The same things were measured in two ways. Each way mixes the same 6 hidden numbers, adds some noise and spreads widely along 3 directions of its own, which tell nothing about the thing.
(in the rows, 128 means zero)
Some things both ways: the first way, then the second way.
[137 104 104 121 118 132 133  95 146 133 131  94 111]
[135 150 118 175 141 181  63 124 113 127 120 158 163 119]

[140 116  44 107 162 112 180 120 186 160 157 145 149]
[114 125 121 173 148 163  93  98 143  99  82 116 142  68]

[161 157 153 200 121 175 130 167 172 128 194 149 129]
[ 84 116 100 148 156 159 112 115 162 174  96 100 126 142]

[110 177 139 152 156 130 128 118 113 145 147 172 124]
[118  73 155 155 147 145  73 178 170 231 101  51 157 101]

[139 133 101 136 133 130 121  91  98 129 163 164 135]
[143 115 162 191 136 157  67 142 151 171 139  89 169  99]

[154 119 151 144 102 125 150 144 157 158 109  98 123]
[146 149  80 133 153 225  52 119  98 103  83 177 153 135]

[ 94 164 140 128 136 118  98 121 101 120 102 179 138]
[132  80 183 126 136  98 101 152 182 152 107 120 125 114]

[191 125 139 184 114 137 103  56  96 186  64 122  91]
[109 168 172 174 141 204  67 109 130 141  93 204 145 134]

[136 152 130 151 108 140 119 121 113 143 151 177 109]
[130 124 171 170 173 115 105 129 194 116 105 163 122 133]

[164 105 148 185 114 148 105 105 135 103 151  91 174]
[ 97 137  99  97  87 170  87  88  84 136 127 141 134 121]

[131 119 131 143 133 134 107 111 146 117 109 112 131]
[122 122 130 137 127 154  86 124 131 138 125 155 141 115]

[117 114 109 105  82 120 139 119 166 157 114 108  89]
[132 124 140 172 169 164  78 158 141 158 102 133 144 118]

[117 121 132 119 114 135 140 142 142 109 161 116 149]
[125 116 123 118 145 108 104 112 151  66 114 182 116 128]

[135 148  48 108 177 129 178  94 164 191 164 171  75]
[ 88 103 166 161 158 137 117 117 189 162  74  88 112  93]

[131 139 136 140 129 130 139 169 186 137 115 139 146]
[122 115 126 174 187 121 105 126 182  69  82 200 125 116]

[113 147 186 152  78 145  55 143 130 101  65 146 113]
[131  95 157 110 122 129  93 159 149 219 136  81 136 140]

[134 130  86 113 189 119 176 119 172 152 151 131 122]
[ 76 103 123 102 121  93 139  76 170  72  85 156  92 106]

[111 174  99 134 149 144 142 135 159 157 167 188  92]
[ 85  86 171 147 173  98 126 134 211 181  87  79 103 121]

[149 117 131 137 155 129 141  89 109 122 149 100 142]
[ 86  99 128  97  84  87 129 102 140 133 138 129 118 120]

Other things, the second way, with their names:
<74>: [133  86 131 122 100 121 102 120 150 168 138  50 148  85]
<266>: [126 133 144 157 126 194  66 120 117 165 111 101 152  97]
<211>: [112  77 160 111 112 113  78 171 146 196 133 144 147 146]
<300>: [134 141 121 132 101 180  67  94 104 103 130 184 159 111]
<499>: [ 99 129 101  85  82 161  97  61 114 104 113 165 118 119]
<72>: [110  86 151 111 134 127 105 118 167 134  76 120 103 100]
<89>: [101  95 148 123 153 135  94 160 166 159  77 179 118 148]
<391>: [132 159 172 228 206 148  99 117 179  79 100 192 137 108]
<467>: [134 120 173 138 111 143  77 133 138 135 125 172 146 116]
<28>: [124  96 121  99 102 120  89 124 136 161 142  91 143 117]
<434>: [119 105 139 173 145 123  83 164 155 150 137 152 166 126]
<158>: [113 135  82  71 108 199  71 105  81  96  82 221 123 141]
<311>: [158 114 124 153 158 116  85 164 156 120 144 140 151 127]
<86>: [143 131  91 141 104 157  79 108 104 116 154 116 167 109]
<16>: [122 111 136 149 138 144  80 158 145 173 127 129 157 130]
<124>: [157 116 139 140 159 181  76 144 140 119  87 132 133  98]
<447>: [ 67 112 115 119 122 108 140  76 152 112 100  95 109  99]
<398>: [143  76 104 117 145  98  94 166 161 132 119 136 144 130]
<484>: [147 137 185 207 188 141  94 155 187 152 121  99 147 114]
<139>: [147 114 132 100 140 153  78 136 137 169 121 101 130 139]
<152>: [ 79  81 158 157 137 115 108 129 192 169  94 121 126 113]
<228>: [142 130 101 109 135 150  92 118 132  86 126 158 129 132]
<203>: [126 119 116 101 124 133  89 128 126 117 122 174 127 145]
<365>: [ 80 122  88 117 106 163 102 106 137 228 130  34 148 144]
<22>: [114 124 157 145 134 146 104  87 160  91  89 126 116  84]
<328>: [136 154 161 190 165 173  75 151 136 139 130 150 165 111]
<30>: [120 129 166 171 136 136  91 124 160 139 126 119 143 107]
<287>: [157 103 166 138 129 121  76 148 145 131 140 143 149 112]
<82>: [117 113  70  93 124 138  90 123 123 106 113 197 136 151]
<338>: [111 149 165 136 105 178  74 106 107 144 122 159 151 110]
<405>: [173  60 141 124 190 101 100 194 197 164 103  67 118 128]
<258>: [ 98 118 161 177 160  92 132 104 191 114 124 128 122 122]
<205>: [121  81 139  73 104 117 100 141 149 186 120 109 119 140]
<264>: [154 159 149 207 157 202  51 162 130 205 161  97 185 125]
<42>: [100 113 173 157 142 147  95 121 160 109  72 190 130  93]
<45>: [128 108  94 120 135 127  87 132 126 103 111 168 142 126]
<140>: [ 93 115  90 107 105 174  91  89 109 103  79 176 121 102]
<255>: [157 138  90 114 129 176  72 110 114  90 119 160 138 124]
<2>: [133 114 134 149 150 163  74 149 145 146 103 159 150 125]
<114>: [118 103 132  76 102 156  76 134 118 141  99 175 120 138]
<32>: [124 113  93 167 166 130  98 138 160 123 128 125 151 126]

Some of these things the first way, each followed by its name:
[130 113 150 139 145 120 157  91 140 152 118  40 126]  <158>
[125 119 156 122  69 127 129 147 107 114 161 121 144]  <311>
[152 139 108 141 170 101 151  69 112 188  83 139 135]  <42>
[ 75 144 184 136 136 134  70  98 118  84  87  92 119]  <211>
[107 127 145 133 115 145 111 118 148 108 148  94 113]  <16>
[ 88 119 130  91 111 112  74 114 133  92  51 127 128]  <287>
[132 160 126 151 194 135 123 107 157 136 103 147 130]  <152>
[121 123 142 129 140 133 112 117 149 110 103  99 122]  <434>
[ 56 175 135  67 105 113 168 182 131 141 178 182  84]  <405>
[137 119 140 112 124 137 126 178 207 114  92 116 118]  <32>
[162 120  89 128 130 119 164  68 102 187 136 128 101]  <266>
[151 120  68 104 155 109 134 122 177 159  64 178 126]  <22>
[130 127 119 144 176 147 109 112 171  94 127 117 144]  <499>
[143 159 196 164 120 119 109 109  64 146  85 145 127]  <205>
[163 120  79 136 159 140 169 134 181 145 182 140 137]  <447>
[145 134 161 145 135 127  98 132 120 107  89 141 156]  <28>
[123 121 160 129  95 129 130 119 120 127 134  88 118]  <203>
[165 130 220 194 127 137 137 141 110 124 132  76 174]  <82>
[115 132 138 111  88 131 137 126 109 147 152 139  81]  <139>
[170 102  95 124 149 108 140  15  78 187  93  95  81]  <338>
